The rows are grouped in 4 different ways at once. Each group adds its own fixed numbers to the row, and there is some noise. The rows also spread widely along 14 directions, which tell nothing about the answers.
(in the rows, 128 means zero)
Known rows, each followed by its group in each grouping:
[117  98 111  94 150 109 146 101 133 166 121 128 137 139 124 119 147 149
 123  90 147 133 165]
K47 (1) Z J
[107  71 105 104 139 147 120  96 135 179 159 124 132  55 138 134 140 143
 126  85 160 126 139]
K159 (4) X Q
[121 145 107 147 153 114 110 149 144  86 135 121 134 103  97 130 163 144
 126 151  89 127 125]
K16 (1) X N
[141  76 133  74 117 161 183  90 174 201 130 131  97 128 183 122  98 116
  76  75 159 147 156]
K47 (3) P E
[113 131 119 122 149 217 120 113 179 176 114 163  76  96 128  82 155 185
 117  83 120  52 137]
K835 (0) Z Y
[ 91 143 137 121 136 139 161 108 111 139 141 133 112  92 166  92 153 135
 134 103 127 111 130]
K835 (3) V E
[156 174 154 120 156  92 134  92 138 123 126 106 119 143  96 157  94 154
 180 166 137 120 167]
K159 (2) P Q
[104  90 131  97 163 139  82  88 146 189  93 155  89 101 149 108 148 131
 108 159 136 125 163]
K600 (0) V J
[111 126 124 114 161 104  68  94  93 163  73 148 144 112 144  92 188 122
 107 107 113  63  95]
K600 (4) P Y
[178 119 121 100 136 134 159 148 128 140 177 115 130 125 170 192 178 131
 131 122 128 106 142]
K16 (2) V T
[172 144 132 111 141  79 153 125 107 121 106 116 143 136 144 130 113 103
 113 101 113 125 131]
K47 (4) X N
[113 111 138 154 124 202 115 135  96 186 170 157 108 100 162 142 118 154
 130 162 174 114  87]
K159 (0) V T
[147  78 100 119 111 126 138 151  77 126 137 141  92 148 133 166 128 136
 142 164  75 135 141]
K159 (2) Z J
[134 133 136 144  90 124 167 107 104 141 150  98  86 127 130 125 129 127
 144 133 149 140  89]
K159 (3) P Q
[145 144 128  90 154 103  96 112 171  72 139 116 162  79 120 161 141 145
 135 130  77  77 138]
K16 (3) X E
[ 87  83  72 151 128  99 142 104 105 161 161  99 155 120  75 129 139 171
 159  82 166 167 107]
K159 (1) V J
[115 109 137 105 153 126  96 110  95 140 118 161 157  86 178 136 119 113
 105 138 114 111 127]
K835 (4) X E
[120 149 145 103 157 116 157 105  96 165 117 124 123 137 131 109 136 166
 156  97 140  83 151]
K600 (0) P E
[ 81 121 118 131 126 182 120  98 119 112 125 152  88  48 121  77  93 159
 153 108  74  76 103]
K16 (4) P E
[ 86 110 113 144 146 127  94 157  76 126 118 145 127  99 129  83 182 133
 132 142 103 117 109]
K600 (0) V J
[ 32 100  78 127 142 132  90 110 137  99 118 151 107  58  69  55 130 175
 152 112  70 133 158]
K16 (4) V N
[128  92 113 112 159 131  87 156 115 149 148 138 210 107 141 141 177 137
 108  94 156  94 112]
K16 (3) P T
[ 98  69  90 108 102 110 130 143 124 121 130 132 156 116 109  97 127 143
 118  73 116 146 142]
K159 (0) Z Y
[154  81 125  65 133 144 128 122 173 184 109 164 145 132 184 129 146 118
  64  77 147 118 177]
K16 (2) Z Q
[129 115 149 137  44 139 149 147 103  96 171 122 116 138 121 138  84 152
 152 149 154 153 119]
K159 (1) X Q
[151  99  90 146 117 119 128 159  41 123 157 117 138 113 120 163 159 138
 152 121 108  96  70]
K16 (4) X Y
[146 188 127 171  92 130 181 153  96 109 153 107 129 142 127 121 136 151
 141  94 113 109  63]
K159 (4) V N
[123 117 143 113  88 165 179 110  89 161 146 163 140 144 177 143  42 158
 140 102 143 114 135]
K835 (2) V J
[129 164 152 112  74 133 146 105 140 108 163 113 149 112 148 134 142 152
 142 106 155  95  95]
K16 (4) V Y
[136 158  98 129 154 132 173  61 190 162 104 108  85 123 100 120  71 156
 121  87 110 136 126]
K16 (4) X J
[106 102 110 120 141 141 158 126 117 172 150 157 166 115 164 139  96 144
  97  88 138 141 141]
K159 (1) V N
[140 144 122 136 128 132 143 107 162 140 147 106 134 133  99 149  87 157
 143 132 148 141 125]
K159 (4) P Y
[107  94  95 114 128  78 120 120 116 135 130 119 208 112 136 127 140 120
  91  78 140 155  94]
K16 (0) X E
[100 115 161 131 113 102 154 110  54 152 133 130 159 102 188 100 115  82
 113 129 178 153  89]
K47 (1) P N
[ 88 139 129 137 115 132 175  97  86 180 137 138 129 143 164 111 131 138
 120 127 158 141  90]
K47 (2) Z N
[106  79 113 108 144 157 110 153 119 115 134 147 101  65 130 100 147 143
 129 123  94 112 158]
K16 (0) X E
[155  93  97 148 157 119 112 155 112 139 126 140 176 122 100 150  61 122
 111 126 125 143 107]
K16 (3) X N
[124 146 117  84 106  98 173  72 129 181 137 120 158 191 154 165 170 177
 112  76 154  98 130]
K835 (3) Z Y
[153 102 133 117  94 106 122 107 110 167 141 133 137 183 129 184  99 142
 122 172 178 165 128]
K159 (1) Z Q
[100 156 127 136 151 148 135  98 178 176 103 152 118 145 164 107 112 126
  67 145 123 156 109]
K600 (3) V J

New rows. What belongs after each?
[114 197 143 140 141 118 155 131 139  99 142 108 148 132 118 107 161 155
 144 128 127 102 115]
K16 (3) P Y
[115 100 120 115  87 134 173 158  96 127 141 147 114 147 169 116 153 129
 100 115 109 150 151]
K835 (1) Z N
[146 186 172 122 146 144 122 122 162 132 117 122 105 137 108 111 121 160
 156 159 151 101 163]
K600 (4) P Q
[149 124 122 126 108 114 140 116 106 141 128 120 121 166 154 148 147 117
 107 135 122 130  88]
K47 (2) P T
[145  83 123 113 133 147 102 114 139 162 117 150 145 105 149 142  77 112
  93 130 141 124 110]
K16 (0) P Y
[157 134 132 151 114 185 129 148 119 129 143 145 100 110 154 152 124 137
 128 162  92  91  78]
K159 (2) Z J
[153 142 131 113 106  99 164 110 152 122 142  95 135 138 123 143 111 138
 140 101 143 150 140]
K159 (4) V J
[121 101 111 136 111 164 110 166 131 111 142 141 132 128  93 114 111 165
 135 132 116 132 129]
K16 (4) P E
[109 130 116 117 155 138 151 109 126 183  97 157 106 147 151  93 114 140
 101 108 132 145 155]
K16 (4) V J
[119 103 123 131 152 140 116 148 124 164 128 141 148 110 146 111 136 118
 105 126 150 137 115]
K600 (0) Z T
[ 97  96 108 118 155 169  92 135 176 133 132 152 138  65 119  96 132 152
 106 105 121 122 159]
K835 (0) X Q
[ 91  60  65 101 143 129 135 106 144 172  92 155 104 113 155 107 122 124
  54  78  70 157 144]
K159 (0) X J
[ 98  79  94 131 123 129 125 139  71 139 122 156 124 103 144  91 112 111
 115 102 108 146 111]
K16 (4) V T
[126 119 106 146 116  93 106 128  44 141 123 127 143 146 101 120 155 151
 159 109 137 102  88]
K159 (4) V Y
[231 160 146 146  89 119 123 159 174  84 111 103  97 172  91 139  92 106
 126 159 129 141 110]
K16 (4) V Y
[143 147 153 103 132 108 130 101 116 136 133 135 170 151 109 151  72 176
 161 108 157  93 163]
K159 (1) P Q
[158 127 116 129 125 121 146 129 120 147 139 103 122 152  88 120 138 162
 158  84 157 121 126]
K47 (4) V E
[157 110 129 134 123 103  86 105 123 171  84 135  79 171 107 115 141 118
 117 158 156 149 130]
K159 (2) V Q
[133 132 127  72 147 133 110  65 206 167 103 145 127 120 162 148 133 146
  67 113 114 107 156]
K47 (4) X N
[151 109  93 144 131 116  82 123 170 117 138 113 151 106  82 156 145 140
 117 133 124 134  94]
K16 (1) V N
[148 118 128 135  93 104 142 134  98 103 131 120 101 145 129 140 126 119
 131 155 103 146 104]
K159 (1) Z E
[103 139 107 119 134 136 107 103 163 120 132 133 131 134  85 125 110 187
 145 135 110 127 140]
K47 (4) V J
[118 138 117 140 118 118 123 112 133 152 130 127 127 188 119 148 152 154
 108 179 145 162 101]
K47 (1) Z J
[ 55 186 149 108  91 154 151  79 164 103 138 154 118 112 179 103 148 181
  98 119  81  92 115]
K159 (1) X E
[119  98 117 131 108 109  97 104 112 148 111 143 110 145 138 140 103 104
 101 186 125 180 103]
K159 (4) Z T
[140 128 112 127  89 111 130 152 106  94 175 103 172 121 151 177 219 144
 130 125 100 101  70]
K159 (2) Z J
[139 126 127 129 139 130 118 154  86 131 105 160 125 134 155 114 130 109
 100 148  84 107 107]
K600 (3) Z Q
[ 91 100 113 115 140 116 119  98 129 158  95 152 115 108 138  78 110 123
 103 105 128 145 144]
K159 (0) V Y
[131 132  97 139 105 111 127  81 143 121 113 119 143 114  84 125  70 147
 133  93 103 118  69]
K16 (4) Z N
[143 117 102 109 164 159 142 141 158 146 154 135 147  85 137 137 152 148
 114  79 113  88 134]
K16 (3) Z Q
[145 105 116  76 104  96 101 128 194 113  87 150 168 169 114 114 109 138
  71  92 116 143 171]
K16 (0) Z Q
[135 141 144 116 154 105 159 141  88 164 134 124 139 163 146 133 143 138
 134 141 171 145 154]
K16 (0) P E
[ 92 132 129 151 149 133  97 162  50 112 133 157 161  98 112  98 137 154
 175 149 108  85 110]
K600 (2) Z Q
[163 153 144 140 118 113 139 152  88 108 150 113 169 140 124 154 114 143
 144 136 134 102  89]
K47 (0) P N
[137 130 121 131 131 114 148 104 148 140 138 119 113 131 139 136 107 106
 102 152 142 187 121]
K47 (1) V Q
[105  83 112 129 113 163  91 141 125 148 137 150 126 125 141 143 134 146
  99 178 113 138 105]
K600 (0) P J
[112 139 120 121  93 139 116  93 159  94 120 126  66 118  96 118 115 176
 142 142  68 109 129]
K159 (4) X E
[ 85 156 118 158 138 132 132 124 117 123 138 139 169 127 124 104 120 147
 124 140 123 137  72]
K47 (2) Z E
[ 69 122 133 114 115 118 107  79 171 115 107 121 114  82 102  53 168 150
 131  87 131 117 149]
K835 (1) P N
[ 85  73  90 134 194 134 117 118 132 192 130 143 135 103 126 130 107 125
 104 161 157 195 154]
K16 (3) X J
[132 132 124 124 139 101  78 110 135 124 132 115 128 105 110 140 183 142
 134 153 133 116 118]
K159 (0) V Q
[148 183 149 176 140 163 135 156 133 101 149 130 129 111 133 135 118 131
 126 178 117 111  79]
K16 (1) P N
[ 68  97  99 116  92 132  73 127  94 145 147 154 168 158  98 120 183 213
 138 100 145  98 120]
K159 (4) V T
[178 117 119 151  96 119 122 190 137 103 131 120 136 190  82 141 113 133
 131 164 123 167 124]
K600 (2) Z Q
[146 115 106 167 108 163 131 193 114 112 140 131 136 129 126 115 140 130
 103 113 109 140  88]
K835 (4) X J
[ 88 103  96 114 157 161 140 132 117 161 154 157 124 113 119 129 115 183
 135 119 123 121 169]
K16 (3) X Q
[150 106 116 107 128 144 135  88 202 168 177  94 179 135  82 183  96 191
 141  89 198 132 133]
K47 (1) P E
[163 181 156 173  76 151 148 145 143  99 175  91 113 127 121 151 128 145
 149 170 155 135  57]
K159 (0) V J
[119 137 130  86 138 128 141 136 206 112 150 127 212  87 138 105 129 141
 102  54 152 135 168]
K16 (4) Z Q
[153 137 116 108 141  98 126  96 136 164 141 128 191 160 139 185 118 143
 109 120 163 119 109]
K16 (3) V Y
[141 128 141 119 158 173 148 126 147 161 131 141 156  83 150 112  74 135
 123  80 152 103 132]
K16 (4) P J
[111 110 114 120 142 137 123 114 116 183 127 149 151 143 148 126 140 147
 100 112 159 131 123]
K47 (2) X Q
[106 106  84 131 108  86  85 128 119  76 141 111 196  97  80 130 147 149
 139  95 103 118  85]
K16 (4) X Y
[ 88  98  93 140 122  62 146  72  53 169  96 122 118 137 114  87 124 118
 143  87 135 157 107]
K835 (2) V N
[111 100 100 111 130  95 141  82  73 137 124 125  89  97 140 137 126 116
 144 150  86 140 113]
K16 (4) Z E
[136  98 101 122 141 133 110 112 117 145 144 127 120  96 117 159 127 149
 144 140 122 116 115]
K16 (0) V J
[144 131 107 140 109 122 181 106 118 154 128 102 113 114 142  99 137 103
 108  67 137 143  65]
K47 (4) Z Q
[137 146 125 143 129 138 188 137 113 127 161 112 137 116 168 130 140 109
 109 111 125 135  85]
K47 (1) P Y
[176 177 152 138  93 157 160 132 220 112 166  94 144 131 154 166 125 123
 106 139 137 133  75]
K600 (2) Z T
[ 82 153 142 191 128  97  74 139  75 121 126 121 151 153  71 100 152 155
 173 205 186 153  89]
K159 (2) X Y
[106 174 121 123 141 117  99  44 223 140 126 109 124 120 107 138 154 168
 122 129 131 117 110]
K159 (2) V T
[152 135 121 107 161 119 180 124 121 155 135 129 125 120 154 135 134 124
 123  91 127 120 157]
K16 (1) Z Q
[140 186 100 199 158 170 120 172 145 118 141 125 154  96 105 103 167 145
 109 104 110  98  35]
K16 (4) V N
[124 115 142 138 116 144 105 113 106 147 145 140 136 130 130 147  91 141
 146 182 162 139 104]
K47 (2) V J
[104 121 113 113 124  99  86 104 115  82 137 127 154  94 108 149 151 158
 161 141  84  83 123]
K835 (2) X Y
[ 97  97 136 114 105 116  68 134  95 100 139 133 136  93 112 119 182 156
 160 165 126 104 127]
K159 (0) Z J
[118 162 156 109 141  97 100 108 133 129 111 130 153 163 117 123 148 155
 126 167 144 112 145]
K47 (3) P N
[167 143 120 147 144 146 151 153 101 174 109 136 125 164 144 131 127 134
 103 104 126 110  96]
K600 (4) X J
[118 164 129 154 152 108 180  94 135 139 113  90  82  84  82  67  98 137
 170  91 149 134 121]
K16 (0) X N
[113 132 152 153  93 116  87 163  74 119 105 158 154 167 129  78 143 123
 125 158 168 131  95]
K16 (2) V Y
[131 129  99 131 135 121 167 128 137 136 142 113 117 116 133 130 156 124
 109 119 109 143 106]
K16 (3) Z N
[101  92  94 135 110  70 135 120 140 109 136 105 174 106 105 108 123 112
 108  84 132 192 114]
K159 (1) V N
[182 111 142 105 105 130 126 126 137 112 136 115 130  98 122 140  95 135
 153  92 126  95 135]
K159 (4) V J
[123 188 146 139 131 121 145 124 160  64 132 108 117 107 103 106  95 143
 156 158  88 134 126]
K16 (4) P E
[ 84 130 100 158  89 135 132 155 108 110 143 143 148 167 109 104 152 165
 115 127 124 147  84]
K16 (1) Z T
[140 162 174 132 112 133 114 139 153  89 142 124 174 100 157 124 120 108
 122 151 146 124 108]
K835 (2) P Q
[112 134 113 129 144 122 138 110 127 128 127 114 107  94 113 104 175 144
 136 102 109  99 118]
K16 (1) P N
[126 108 122 101 145 103 151 113 156 177 145 111 150 146 124 134 138 143
 133 108 199 176 175]
K16 (2) V E
[109 134 131 142 101 105 154 141  90  62 168 107 131  94 113 127 117 137
 175 148  97 139 111]
K159 (1) Z E
[132 178 149 119 117  97 140  80 150 110 147  92 155 126 111 148 122 157
 157 132 147 107  97]
K16 (3) P E
[125 122 119 103 171 120 100  88 153 158 101 141 127 107 143 126 157 125
 108 129 120  99 136]
K16 (2) P Y
[ 84  85  81 123 147  70 138  78  78 129 122 109 116 120  92 124 116 136
 156 133  96 163 131]
K47 (1) P J
[147 129 139 114 181 172 135 161 151 142 125 169 174 104 146 121  49 143
 106  98 126  98 162]
K16 (3) X E
[146 129  94 150 136 154 142 127 136 123 172 106 145  83 131 170 141 139
 127 114 101  99  66]
K835 (0) P Y
[129 121 116 134 137 120 121 139 103 112 144 127 148  89 161 135 157 102
 103 152  96 131  70]
K47 (0) Z E
[179  86 114 130 103 116 116 147  79 123 133 115 147 129 125 151 121 117
 123 111 119 108  67]
K47 (0) P E
[172 134 129 113  96 136 130  93 159 148 150 111  99 136 112 167 112 156
 142 138 157 125 120]
K16 (4) V Q
[173 147 138 100  93 112 105 116 124  96 119 128 110 151 116 155 137 161
 147 137  90  78 123]
K16 (4) V E
[155 193 152 141 132 158 131 172 175  65 163 118 138 132  98 140 123 171
 156 176 105 112 134]
K47 (4) Z E
[ 77 140 129 109 134 145 130 111 128 151 150 144 140 120 153 129 159 178
 123 128 139 121 150]
K835 (4) X E
[ 95  73  99 134 101 152 133 112 137 157 148 114 121  74 153 104 175 112
 102  96 142 146  72]
K16 (2) P J
[119 132 108 145 101 201 187 154 169 128 147 142  91 136 138 104 106 162
  97  98  95 134 120]
K16 (1) P J
[143 159 135 131 131  87 113 127 154 102 116 117 183 146 113 135 130 127
 126 144 134 138 111]
K16 (2) Z J
[116 149 151 124 113 117 127 132 115 102 156 130 157 135 128 139 106 140
 144 183 146 145 123]
K47 (3) Z Q
[128 138 117 111 142 100 138  91 108 128 107 130 132 118 142 121 148 132
 114  91  82  81 106]
K47 (1) P N
[ 79 127  97  81 105  96 151  99 177 109 148 132 188 136 161 138 145 153
  86  78 100 151 144]
K16 (2) V T
[122 152 141  96 139 101 142  97 162 126 124 111 157 134  96 113 101 167
 153  90 139 107 170]
K600 (3) P Q
[145 123 116 147 144 139 143 125  98 146 124 135  95 119 140 134 121 123
 116 127 104 116  98]
K159 (1) X E
[139 132 126 122  77 132 143 124 132 120 125 125  82 142 143 117 151 133
 100 129 113 132 105]
K16 (0) X Q
[145 168 148 165 156 158 172 178  82 122 156 123 116 114 124 121 112 143
 170 150 114  92 113]
K600 (3) P N
[151 137 139 126 141 122 104 118 137 176 125 123 157 142 126 130 184 146
 109 104 203 107 114]
K16 (1) X Q
[ 77 147 109 115 123  98  98 104 157 101 140 110 178 109 118 104 252 159
 109  94 114 101  84]
K47 (1) Z E
[133 129 118 137 124 144 109 109 173 124 151 100 114  93  70 136 125 170
 160 139 139 119 118]
K16 (4) P N
[107 169 157 127 144 174 121 148 151 102 171 141 152 101 147 137 130 159
 138 184 128 111 136]
K47 (4) P Y
[100 135 135 140 148 113 100 141 138 109 101 133 121  98  94  65 129 136
 134 132 122 141 161]
K159 (4) X N
[ 93 157 108 149 150 167 139  71 132 145 125 153  88 106 137 134  58 149
 124 171  76 125  82]
K47 (4) Z T
[167 115 108 134 119  85 142 147 132 129 132  86 104 143 109 134 181 106
 117 136 138 179 122]
K159 (0) Z Q
[ 94 136 124 134 121 147 131 144 130 109 162 120 140  95 126 111 162 152
 137 131 127 133 113]
K16 (4) P E
[154 120 120 102 164 136 161 106 160 166 139 131 138 123 136 160  70 149
 129  98 131 123 169]
K159 (3) V J
[131 160 136 136 155 135 146 147 186  87 156 107 153  86 124 124 102 123
 121 142 121 162 132]
K47 (4) X E
[137  86 107 129 109 132 126 175 113 121 161 122 134 128 125 143 170 132
 125 140 124 140 122]
K159 (3) Z Y
[177 129 107 140 116 100 160 156 100 152 122 110 125 171 139 144 164 113
  93 109 134 149  97]
K16 (4) X N
